There are 3 nested groupings, the coarsest first. Each group lies inside one group of the grouping before and may be the whole of it. The rows also spread widely along 12 directions, which tell nothing about the answers.
In the rows, 128 means zero.
Some rows, each with its group in each grouping after it:
[148 130 119 127 154  96 116 125 147  82 127  99 180 128 117 117 155 125
  87 121 112 185 116 123 132 118 124 102  92 151 122 149 140 125 108 121
 120 134 135 126 181  93 152]  raz j193 Vivu
[113 117 170 141  88 140 154  96 110 150 118 112 133 112  97 188 162 149
 158 140 129 151 118 153 166 111 116  84 160 157 122 137  49  76  93 137
 104  78 181 111 161  74 111]  raz j193 famot
[113 130 139 141 116 125 103 131 119 118 129 136 142 144 124 113 152 142
 155 134 132 169 144 161 141  97 120 114 131 110 130 121 106 123 142 148
 173 136 136 116 151 150 115]  raz j193 muzu
[117 162 146 127  74 126 176 159 179 143 170 155 128 160 125 125 135  91
 138  89 166 125 144 132  96 118 171 134 183  97 107 100  95 125 147 133
 153 121 121 123  97 154 142]  raz j688 vam
[171 122 128 133 132 137 128 156 159 122 138 126 124 112 124 119 122 127
 128 149  84 134 128 176 132 185 101 159 139 118 112 130 103 140 124 151
 164 140 139 128 174 132  99]  geg j894 fafe
[145 138 143 143 128 110 139 163 150 124 152 137 124 120 107 126 115 112
 124 145 112 114 112 168 129 150 142 132 146 108 126 123 102 131 110 121
 129 122 116 129 151 134 108]  raz j688 lut
[ 72 122 178 127 134 150 135 110 168 157 103  91 115  91 127 169 124 196
 136 104 127 190 117 167 100 123 112 113 181 127  85 116  99  82 129 121
 110 118 169 146 164 107 141]  geg j527 rize
[154 142 127 133  92  99 135 139 152  96 139 149 145 144 121 111 159  90
  90 139 135 159 147 162 130 120 118 116 115 154 112 121 143 123 145 130
 147 127 138 141 119 138 156]  geg j894 bok
[118 127 127 144 150 155 108 136  63 139 116 125 134 127 110 124 123 145
 179 128 122 163 140 151 143 126 113 116 142  97 128 110 119 121 110 145
 139 141 160 122 124 114 108]  geg j894 muv
[118 111 145 155 140 135 129 114  76 153 110 115 135 127 114 148 148 150
 179 144 125 118 102 135 155  99 121 105 124 128 138 134  99 119 115 135
 107 113 143 119 141 107 117]  raz j688 Miv
[190 122 104 130  81 152 150 123 118 107 148 127 164 156 121 128 191  93
 149 140 120 152 138 119 168 133 112 123 114 158 128 151  92 136 120 170
 160 122 165 104 146  97 126]  geg j527 visu
[100 135 131 126 112  96 123 128 151 128 143 138 146 151 145 107 151 112
 122 123 149 139 107 125 101  62 151 103 132 120 139 125 132 130 146 123
 166 132 109 126 137 179 140]  geg j543 ganer
[ 86 105 130 138 147 140 105 104  80 151 104 100 148 125 135 123 149 159
 175 127 138 154 101 111 120  53 124  89 124 116 139 135 133 116 133 143
 129 133 146 127 140 130 137]  geg j543 ganer
[113 131 144 142  90 128 146 136 119 139 111 123 126 111 112 137 138 101
 125 147 127 134 144 166 137 118  98 102 146 159 131 117 104  98 124 148
 148  90 158 137 130 105 114]  geg j527 visu
[ 90 108 119 135 151 128 142 159 114 162 111  85 131  80 125 101  90  86
 135 135 115  82 101 114  83  89 125 102 150 119 151 137 135 113 106 158
 142 111 122 139 138 110 106]  geg j894 fafe
[151 145 109 145 138 110 134 122  48 135 116 161 160 172 131 114 156  98
 153 130 144 118 126 107 151 108 112 119  92 138 135 108 147 154 140 127
 119 134 128 124  81 132 150]  geg j894 bok
[138 128 123 140 108 131 139 116  90 136 120 137 150 155 126 131 174 111
 155 134 136 131 127 120 153 103 111 112 115 150 133 127 114 131 134 146
 141 116 146 118 118 123 134]  geg j527 rize
[172 125 129 146 121 135 113 146 111 109 142 146 130 143 105 128 153 130
 149 155 100 151 140 176 170 168 114 141 127 118 122 121 105 137 116 143
 162 137 144 110 146 139 101]  geg j894 fafe
[128 115 121 114 151 100 118 120 161 101 141  87 177 111 128 115 141 127
 107 126 118 170  83 110 113  84 141  89 115 133 134 171 112 119  95 126
 129 130 130 117 205 102 132]  raz j193 famot
[162 143 119 128  88 110 158 137 143 137 151 157 153 163 146 118 160  82
 141 136 128  95 123 121 137 123 123 140 124 135 138 132  79 154 142 156
 173 118 118 106 147 145 111]  raz j193 Vivu
[141 165 114 119 181 135 170 130 106 191 103 143 161 168 184 122 112 140
 177  66 129  86 118  65  91 171  94 196 125 108 104  95 117 195 176 143
 120 160 108 128 119 134 146]  raz j193 muzu
[129 149 122 121 119 118 128 126  93 133 129 148 150 134 129 121 122 101
 137 133 138 153 121 148 132 109 110 104 137 124 130 118 104 123 114 127
 131 130 153 134 128 110 121]  geg j894 muv
[ 97 128 141 152 153 115 138 154 107 160 115 115 126 116 116 124 107 117
 149 129 125  90 111 133 115 110 133 116 142 113 144 116 120 126 116 131
 129 111 111 130 131 130 107]  raz j688 Miv
[123 119 145 164 101  96 106 163 116  76 157 128 127 115  56 115 149  97
 100 171 130 152 132 181 149  84 167  67 130 119 140 133 148  88  91 119
 117 106 124 133 115 125 138]  raz j193 muzu
[134 141 118 159 149 113 137 164  81 167  97 148 130 144 141  93 115  95
 157 139 113  58 143 135 124 146  94 161 106 123 145  96 139 170 165 156
 163 125  95 135 108 157 105]  raz j688 vam
[126 134 156 137 119  87 122 137 183 126 153 151 130 158 137 132 155 145
 127 136 119 122 108 157 133 120 149 140 137 112 127 125  90 139 143 118
 181 129  90 101 175 199 111]  raz j193 muzu
[159 119 144 126 131 134 130 114 153 132 126 114 141 102 138 144 131 157
 141 153  98 153  98 172 144 148  93 132 129 134 110 153  67 126 123 139
 119 131 158 132 207  96 109]  raz j688 lut
[156 123 121 147 104 119 130 146 147  76 136 100 160 128  85 117 173  98
  94 130 113 175 162 142 148 130 131  99 110 158 124 140 140 106 110 152
 148 112 148 121 151  91 141]  raz j193 Vivu
[160 163 114 135 155 137 139 160  82 139 135 156 149 150 118 116 107 115
 165 110 119 129 142 133 133 182 109 158 137  92 119  94 111 166 120 138
 126 146 131 125 116 113 113]  raz j193 famot

New rows. What belongs after each?
[ 96 106 134 153 208 138 106 152  99 152 106  80 136 103 118 116  99 165
 173 121  97 122 104 127 117 125 133 128 133  84 143 129 129 133 104 139
 138 139 112 117 174 127  92]  raz j688 lut
[144 111 134 167 178  96  90 137  99 107 132 136 135 170 107 127 178 165
 141 147 109 127  96 130 165 122 156 130  85 114 136 126 165 156 123  99
 136 144  83 103 132 192 141]  geg j527 rize
[170 139 120 131 126 120 143 130 121 126 138 143 155 141 139 115 140 110
 140 137 129 129 109 132 132 128 113 135 109 127 117 137 111 153 141 135
 109 142 134 138 139 113 144]  raz j688 lut
[115 133 150 122 150  95 121  98 164 111 112 103 162 118 139 134 143 160
  93 115 137 193  96 139 109  90 120  98 107 151 100 143 132 112 139 100
  87 139 141 151 176 104 177]  raz j688 lut
[112 148 156 160 151  57 117 128  77 137  96 154 136 132 114 138 122 111
 109 171 116  97 102 176 164 112  99 100  95 160 155 110 113 126 115  90
 117  93 105 136 147 137 102]  raz j688 lut
[ 82 151 144 154 159 112 143 202 121 164  86 107 109  74 100 109  48  88
 108 124  88  87 174 180  93 187  86 140 170 123 144  76 129 113 108 153
 174  89 116 150 144 111  61]  raz j193 famot
[133 125 131 154 182 131 100  98  48 135  83 126 161 154 132 130 162 186
 172 122 125 162 121 117 153 114  92 129  78 129 111 117 154 150 158 128
  86 156 137 134 121 118 171]  raz j193 muzu
[145 123 146 174 185 126 108 142  93  96 111 101 140 143  68 149 157 180
 129 113 102 177 147 150 170 176 140 128 104 125 106 107 165 123 103 102
  93 132 132 118 131 109 150]  raz j688 vam
[109 123 120 128 173 112 118 168 143 157 140 119 137 117 149  93  92 122
 159 131 105  86  89 123  92 118 136 146 146  75 153 132 104 160 122 147
 182 141  84 110 181 172  78]  raz j193 famot
[120 129 156 135 112 174 187 137 148 178 108  92 119  88 114 169 112 141
 155 101 112 122 145 137 107 178 100 143 187 136  94 114  74 100 119 164
 106  96 174 139 145  63 118]  raz j193 famot
[107 125 124 164 143 145 161 173 100 166 105  98 122 127 102 127 126 100
 149 101 109  78 163 105 114 156 130 140 151 129 143  92 152 126 121 162
 165  99 119 121 101 131 105]  geg j543 ganer
[138 132 140 133 138 141 164 122 127 151 110  99 148 115 124 153 130 135
 138 106 117 133 121 121 127 153 109 129 138 146 105 128  96 119 117 136
  96 112 155 132 153  71 135]  raz j688 vam
[159 143 123 155  93 127 131 142  70 112 142 166 135 159  95 120 164  95
 143 146 144 140 145 150 154 114 132 109 119 125 123 104 149 130 135 131
 109 128 145 140  65 131 160]  geg j543 ganer
[144 103 111 160 212 119  99 168  92 101 121  71 153  95  79 111 114 134
 126 144  72 128 106 125 140 152 137 114 102 108 148 146 159 132  66 132
 114 131 113 118 177  91 105]  raz j193 Vivu
[ 68 162 149 146 197 103  96 139  52 147 109 149 140 140 115 122  89 162
 161 104 149 156 108 142 112  97 135 106 138  67 125  77 148 135 120  84
  86 150 112 139  97 141 142]  raz j193 Vivu
[146 144 139 134 168  88 118 137 118 119 126 130 151 120 115 140 111 133
 113 145  96 138  93 167 154 159 112 120 119 130 134 130  87 134  86  96
 118 119 125 122 191 106  92]  raz j688 vam
[128 110 165 162 115 125 145 113 112 130 114 107 128 117  85 175 169 153
 133 145 120 135 120 147 160 122 129  98 130 158 112 134 110  91 110 124
  81  93 150 126 134  94 149]  raz j193 muzu
[167 132 107 142 116 156 137 125  95 133 119 138 161 191 137 126 192 124
 180 101 115 149 180 111 175 164 100 159 112 145 131 109 102 154 146 174
 214 136 149  80 137 144  98]  geg j894 bok
[ 77 141 127 150 179 101  65 155  90  97 122 123 156 151 108  82 122 143
 142 111 138 195 146 155 129  79 146  94 115  83 152 101 161 129 117 117
 178 153 110 115 141 161 111]  raz j688 Miv
[137 155 123 145 145 103 134 121  83 140  97 154 154 178 138 125 157 117
 130 107 135 132 151 117 142 138 101 141  95 154 122  91 151 150 156 121
 144 134 125 126  97 147 149]  geg j894 muv
[106 122 124 148 164 127 116 140  76 124 132 106 151 142  98 128 143 132
 157 116 130 144 107 105 139  95 158  94 129 107 146 125 141 123  89 118
 128 126 125 104 122 125 127]  geg j527 visu
[134 160 115 129 133 113 119 143  70 122 132 153 159 148 113 120 120  90
 141 128 124 156 141 152 159 137 110 107 135 123 151 104  93 129  86 125
 167 122 150 108 139 111  78]  geg j894 muv
[186 124 115 135 158 128 131 174 196  79 151  90 151 113 103 110 132 130
  89 116  79 161 139 141 115 201 132 162 122 120  97 143 147 144 113 143
 140 151 122 129 185 108 137]  raz j193 muzu
[123 113 137 138 112  92 109 118 137 153 120 155 132 141 171 100 154 129
 155 177 126  91  92 150 123  66 104 130 101 127 146 145 101 155 182 154
 179 132  96 125 166 198 116]  raz j193 famot
[167 148 112 126 140  89 110 103  64 126 129 170 178 164 152 114 148 111
 155 160 129 130  84 136 172  98  96 113  79 134 149 141  82 167 125 115
 124 140 128 117 160 124 113]  raz j688 vam
[153 109 140 159 170 167 127 146  98 139 118  95 126 112  91 157 132 177
 178 131  78 135 132 148 162 197 111 151 143 105 114 125  97 128  95 150
 121 126 149 108 169  93  94]  raz j193 muzu
[162 112 103 144 145 137 135 152 121 128 147 126 141 154 136  96 159 116
 157 132 127 101 102  91 112 113 150 148 106 100 123 139 165 171 154 150
 133 158  99 123 104 164 165]  geg j527 visu
[202 115 110 128  68 112 131 135 183  88 156 141 144 130 136  98 181  88
  93 178 109 139 123 166 133 124 107 133  97 161 115 160 130 143 162 161
 159 137 137 146 161 144 152]  geg j543 ganer
[ 89 166 166 131 131 106 156 157 168 133 126 113 132 108  97 155  93 120
  90  89 125 164 147 172 111 164 134 111 184 130 111  91  92  89  89 100
 130  94 143 134 157  94 104]  raz j688 vam
[141 125 117 137 111 162 117 150 102 126 136 123 140 113 116  98 123 116
 175 144 123 156 145 165 133 119 110 119 143  94 128 131  98 127 126 173
 151 140 161 132 141 101 106]  raz j688 vam
[ 94 136 167 148 144 108 137 146 121 141 119 116 120  99  91 153 105 137
 120 131 121 127 114 165 121 130 132 102 160 119 121 110 111  96  97 106
  93 100 130 140 138 107 121]  raz j193 muzu
[119 159 118 125  79 126 141 143 106 136 138 172 140 155 142  90 139  74
 145 123 172 141 145 138 104  78 119 114 139 116 121 101 135 138 167 149
 147 137 139 153  68 145 159]  geg j527 rize
[118 102 153 137 132 165 168 128 182 161 128  82 119 126 126 164 156 171
 155  86 119 128 119 102 100 147 154 151 171 120  90 129 114 114 137 148
 132 127 139 111 142 134 149]  geg j894 fafe
[125 151 137 137 134 109 155 145 131 156 115 141 140 141 138 127 121 112
 131 113 122  98 135 129 113 148 106 149 136 132 123 103 111 144 147 137
 143 118 114 131 132 136 121]  raz j193 muzu
[189 157 106 123 143  87 118 127 108  94 159 178 170 185 141 108 162 110
 121 139 134 150  88 125 150 128 129 134  82 123 121 129 133 181 134  96
 117 162 109 123 126 154 161]  geg j527 visu
[141 155 118 132 108  97 105 156 151  83 138 149 149 146 121  90 142  96
  86 131 121 185 165 179 127 132 112 120 117 136 127 104 148 132 141 133
 190 140 132 139 145 154 125]  geg j543 ganer
[118 120 145 134 116 144 119 141 145 124 132 111 124 103 110 134 132 143
 137 141 111 172 129 179 132 131 115 112 158 120 117 129  95 102 109 142
 154 120 159 129 166 116 105]  geg j527 rize
[122 134 100 149 183 112 108 177  80 117 129 118 152 143 106  89 119  95
 138 119 111 117 125 109 127 127 143 121 114 102 159 112 165 150  96 131
 165 135  98 113 123 141 105]  geg j527 rize
[129 119 161 131 134 109 147 154 226 112 158  89 124  95 104 148 123 146
  88 121 104 146  96 160 103 151 167 123 166 116  99 146 104 103  98 107
 116 116 120 128 193 121 130]  raz j688 vam
[155 102 119 130 136 144 132 158 181 116 138  86 133  91 122 113 131 124
 118 142  86 138 116 146 113 155 118 139 138 128 117 155 122 127 114 162
 158 131 137 131 187 112 114]  geg j527 rize
[100 130 108 142 175 120 141 170 101 161  96  91 151 106 130  93  90  87
 141 112 105  80 132  98  93 125 108 129 129 120 158 116 140 142 117 167
 165 114 108 128 147 109  92]  raz j193 Vivu
[125 127 141 129 126  87 140 141 190 112 138 104 150 114 125 125 135 107
  87 132 113 133 107 144 116 116 138 110 129 148 134 149 104 115 112 121
 152 109 116 123 194 125 115]  raz j688 lut
[142 129 128 144  45 131 175 132 123 139 149 139 146 161 112 136 186  62
 157 133 149  99 147 118 161  93 143 102 144 158 151 136  67 112 120 169
 174  81 145  96 121 117 103]  raz j688 Miv
[132 114 109 133 124 129 109 135 131 101 126  97 169 132 125  95 161 116
 138 127 115 169 145 124 136  97 116 108 109 134 144 150 118 126 127 173
 189 134 140 108 179 117 111]  raz j193 muzu
[130 170 119 136 126  95 116 171 100  91 161 165 155 157  99  90 120  81
 119 119 149 158 142 146 125 109 153 105 132  89 134  99 144 139 112 113
 135 143 114 131  96 139 138]  raz j193 muzu
[132 140 154 152 125 114 135 150 135 120 136 135 124 129  97 138 132 128
 125 133 123 142 134 173 141 146 137 123 141 119 116 111 114 117 118 116
 119 118 130 132 133 128 127]  raz j688 lut
[117 164 131 129 130  91 123 132  99 126 129 160 160 152 136 107 122  99
 132 125 149 147 121 145 130  91 118 107 118 122 139 111 111 138 133 114
 135 131 125 134 130 132 125]  raz j688 lut
[115 135 149 148 134 102 128 164 119 136 138 138 117 103  99 126 100 110
 127 159 115 103 106 174 121 123 136 111 151 100 135 116 112 119 103 119
 116 111 114 138 136 132 107]  raz j193 Vivu
[131 105 123 145 131 108 122 112  88 143  87 106 157 110 134 119 151 110
 139 170 103 106 114 131 152  93  77 102  88 175 159 153 103 125 127 167
 153  99 137 122 180 104  99]  raz j193 famot
[156 109 159 143  73 122 125 154 215  94 177 136 105 116 105 122 162 138
 111 169 120 150 120 195 119 119 159 130 151 103  93 148 115 114 150 139
 136 137 122 138 150 168 155]  raz j193 muzu
[122 147 139 135  94 129 127 105  88 161 115 180 138 169 166 112 156 134
 187 137 168 133 127 150 129  73  96 129 117 117 116 107 103 151 198 147
 132 148 139 145  95 159 154]  raz j688 Miv
[208 161 103 118  59 141 177 141 125 110 167 166 156 150 119 121 155  56
 123 131 136 140 144 137 139 160 109 132 135 145 107 125 101 143 128 152
 115 127 172 143 101  85 150]  geg j543 ganer
[130 151 130 118 163 135 124 128 126 123 127 119 164 138 127 133 120 161
 146  87 119 196 132 132 125 157 113 134 141 105 105 113  99 135 112 126
 129 149 152 117 170  99 123]  raz j193 famot
[140 144 140 136 113 109 140 132 143 103 117 117 152 122 107 132 142 111
  94 125 124 173 149 164 139 139 105 106 121 165 114 124 118 106 119 127
 122 110 157 143 153  83 137]  raz j688 Miv
[ 72 147 160 136 130 104 127 138 122 151 124 135 129 123 117 136 108 131
 140 121 140 138 120 157 114  97 133  99 165 108 135 103  95 106 114 115
 141 107 125 125 141 139 106]  raz j193 famot
[ 82 144 127 120 204 115 143 130 113 169  92  84 168 115 150 126  86 138
 141  75 124 126  98  85  88 119 114 122 135 121 134 118 118 136 109 120
 118 128 123 129 169  91 114]  raz j688 Miv
[149 153 122 138 158 135 145 159 113 134 130 131 142 147 117 131 120 123
 139 102 110 134 136 128 130 187 119 157 140 115 117  98 124 153 114 126
 138 134 128 119 125 122 119]  geg j527 visu
[164 140 109 124 119 141 171 132 142 136 127 120 157 145 138 126 150 100
 125  94 127 134 143  96 113 156 117 148 129 148 103 123 129 140 141 152
 133 135 148 129 121 102 154]  geg j894 muv
[117 150 128 117 139 117 117 148 126 147 151 154 143 138 154 101  98 121
 172 130 131 128 100 154 116 108 126 132 153  75 143 120  71 153 125 134
 171 147 119 116 168 154  79]  raz j688 Miv
[109 138 142 139 132  74 116 129 115 122 114 136 147 115 127 110 121  99
 102 162 133 131 103 165 127  75 111  86 105 146 145 132 125 117 126 112
 117 113 121 150 152 124 128]  raz j688 lut
[125 150 113 120 131  95 155 147 137 176 121 157 144 150 183  94 118  75
 137 128 130  56 100 104  92 112 102 155 123 133 147 116 113 175 167 145
 181 127  88 132 131 177 111]  geg j527 rize
[163 139 113 135 165 117 123 170 144  84 169 119 153 147  96 114 136 120
 110 110 111 162 114 123 128 161 167 133 127  97 119 126 153 147  90 107
 131 151 112 113 138 133 141]  geg j527 visu
[145 110 137 139 172  93 127 147 170 122 129  93 135 101 117 143 126 139
  93 146  72 109  82 143 126 164 129 133 123 142 135 147 122 129  90 110
 139 114 106 121 208 136 100]  geg j543 ganer
[138 126 126 142 150 131 147 167 109 159 116 115 120  92 115 124  95 101
 136 148  92  80 110 147 119 166 100 139 145 126 135 122 115 135 103 144
 127 109 128 142 142 104  95]  geg j527 rize
[155 103 134 154 147 152 135 161 153 129 143 106 115 125 109 131 148 152
 150 136  97 117 115 137 126 164 145 157 140 103 110 133 138 142 129 145
 139 139 116 118 141 150 133]  geg j527 visu
[114 142 139 135 168 119 125 119 119 129 106 107 165 150 121 148 147 167
 138  86 115 179 141 119 144 150 115 127 125 136 121 110 106 127 113 123
 150 126 138 100 174 115 115]  raz j193 famot
[134 112 144 136 154 105 145 153 225 118 133  83 131  99 130 120 127 138
  81 119 104 124 103 133  81 140 148 145 127 132 101 149 151 128 142 126
 123 133 100 145 181 138 158]  raz j688 lut
[133  88 162 143 106 130 169  87 161 174 116 111 115 129 149 173 187 165
 151 144 131  86  76 109 121  95 132 131 127 159  99 154 110 118 166 133
  93 112 128 128 133 150 175]  geg j894 bok
[ 80 164 152 151 152  84 127 160 102 150  95 144 129 129 116 122  96 110
 114 119 122 112 152 165 119 135 103 123 140 131 141  77 127 122 129 116
 155 103 106 137 125 144  99]  raz j193 muzu
[146 139 113 113 133 124 170 126 142 149 124 114 164 121 155 114 125 100
 128 105 137 113 101  83  83 114 113 133 124 136 108 141 124 149 146 148
  93 136 132 148 133  91 169]  raz j193 famot
[171 150 129 134 153  80 127 111 113 102 137 153 172 172 128 136 163 133
 114 127 133 151  90 125 158 128 130 121  82 144 117 132 124 156 123  84
  86 141 118 125 144 123 163]  raz j688 Miv
[102 132 154 162 130  74 128 136 116 144 107 140 132 153 118 138 156 118
 122 143 118  88 127 143 149 109 128 118 111 152 155 108 119 127 135 120
 170  92  91 106 143 174 104]  raz j193 Vivu
[123 132 132 145 147 117 113 124 103 129 107 124 148 144 124 132 150 146
 136 122 114 156 135 141 144 130 107 122 115 140 131 110 133 130 129 127
 151 128 137 122 148 139 122]  geg j543 ganer
[135 117 122 126  88 134 128 141 142 129 160 142 131 136 137 100 148 101
 157 149 138 128 112 142 115  80 143 116 148 100 133 141 105 131 141 160
 170 142 132 119 131 159 123]  geg j894 fafe
[136 107 122 169 155 117 112 151  81 143  83 115 131 114 119 101 135 119
 146 165  92  90 143 146 142 136  82 136  90 144 148 122 149 144 146 169
 158 117 112 134 143 137 105]  raz j193 famot
[150 120 106 137 131 117 148 159 108 149 119 115 146  99 133  97 109  70
 137 162  99  61 109 123 117 125  95 128 116 137 154 147 109 145 119 172
 146 111 118 135 156 102  95]  raz j193 muzu
[173 105 121 141 158 103 126 122 125 137 134 130 150 144 149 120 160 142
 152 159 104  83  67 104 137 119 127 147  87 125 133 160 118 174 141 135
 121 143  91 112 168 159 135]  raz j193 famot
[153 126 123 160 142  89 120 149  94 121 120 147 134 143 117 111 150  99
 117 171 112  89 109 145 148 124 116 127  86 145 143 124 157 153 135 121
 134 120  96 132 115 159 135]  geg j527 visu
[154 155 128 136  86 122 155 141 112 122 149 154 149 150 112 124 144  79
 139 131 142 136 143 149 149 127 125 115 137 133 128 117  90 126 121 139
 133 114 149 126 117 105 122]  raz j688 lut
[169 113 102 137 150 135 100 150 125  89 146 112 156 123 120  78 139 126
 140 144 121 166 115 138 118 108 132 123  96  97 117 153 162 151 136 152
 117 172 131 145 143 117 159]  raz j688 Miv
[151 139 109 108 127 145 152 119 124 158 153 144 165 161 167 114 141 125
 190 104 146 121  93  80 108 106 130 146 138  91 120 139  80 170 147 154
 133 156 129 110 141 133 136]  raz j193 famot
[179 115 129 136  85 132 171 136 168 106 166 110 142 121 101 132 168  97
 114 137 139 127 104 119 119 112 164 109 129 136  98 162 128 118 124 137
  71 122 141 141 117  89 190]  raz j688 vam
[160 153 123 134 126 132 142 166 145 102 157 132 146 137 100 116 123 107
 123 106 127 164 147 151 125 166 142 135 146 103 106 113 121 135 109 130
 125 141 141 132 128 103 133]  raz j688 Miv
[ 67 148 184 150 108 145 138 118 104 161 113 146 103 148 102 173 141 173
 166  94 160 175 155 168 132 116 137 111 186 107  96  69 108  86 139 110
 119 115 160 127  79 144 145]  geg j894 fafe
[177 159 134 123 131  86 137 167 192  86 188 162 143 150 114 118 127 113
  89 124 121 145 103 155 114 165 165 149 137  93  98 124 123 155 120  94
 115 155  96 131 145 156 153]  raz j193 muzu
[169 167 154 130  39 117 195 147 180 109 172 171 123 155  92 163 163  73
  88 116 146 144 159 167 141 173 145 127 175 155  89 100  90 103 120 115
 123  98 157 130  90 115 153]  geg j894 fafe
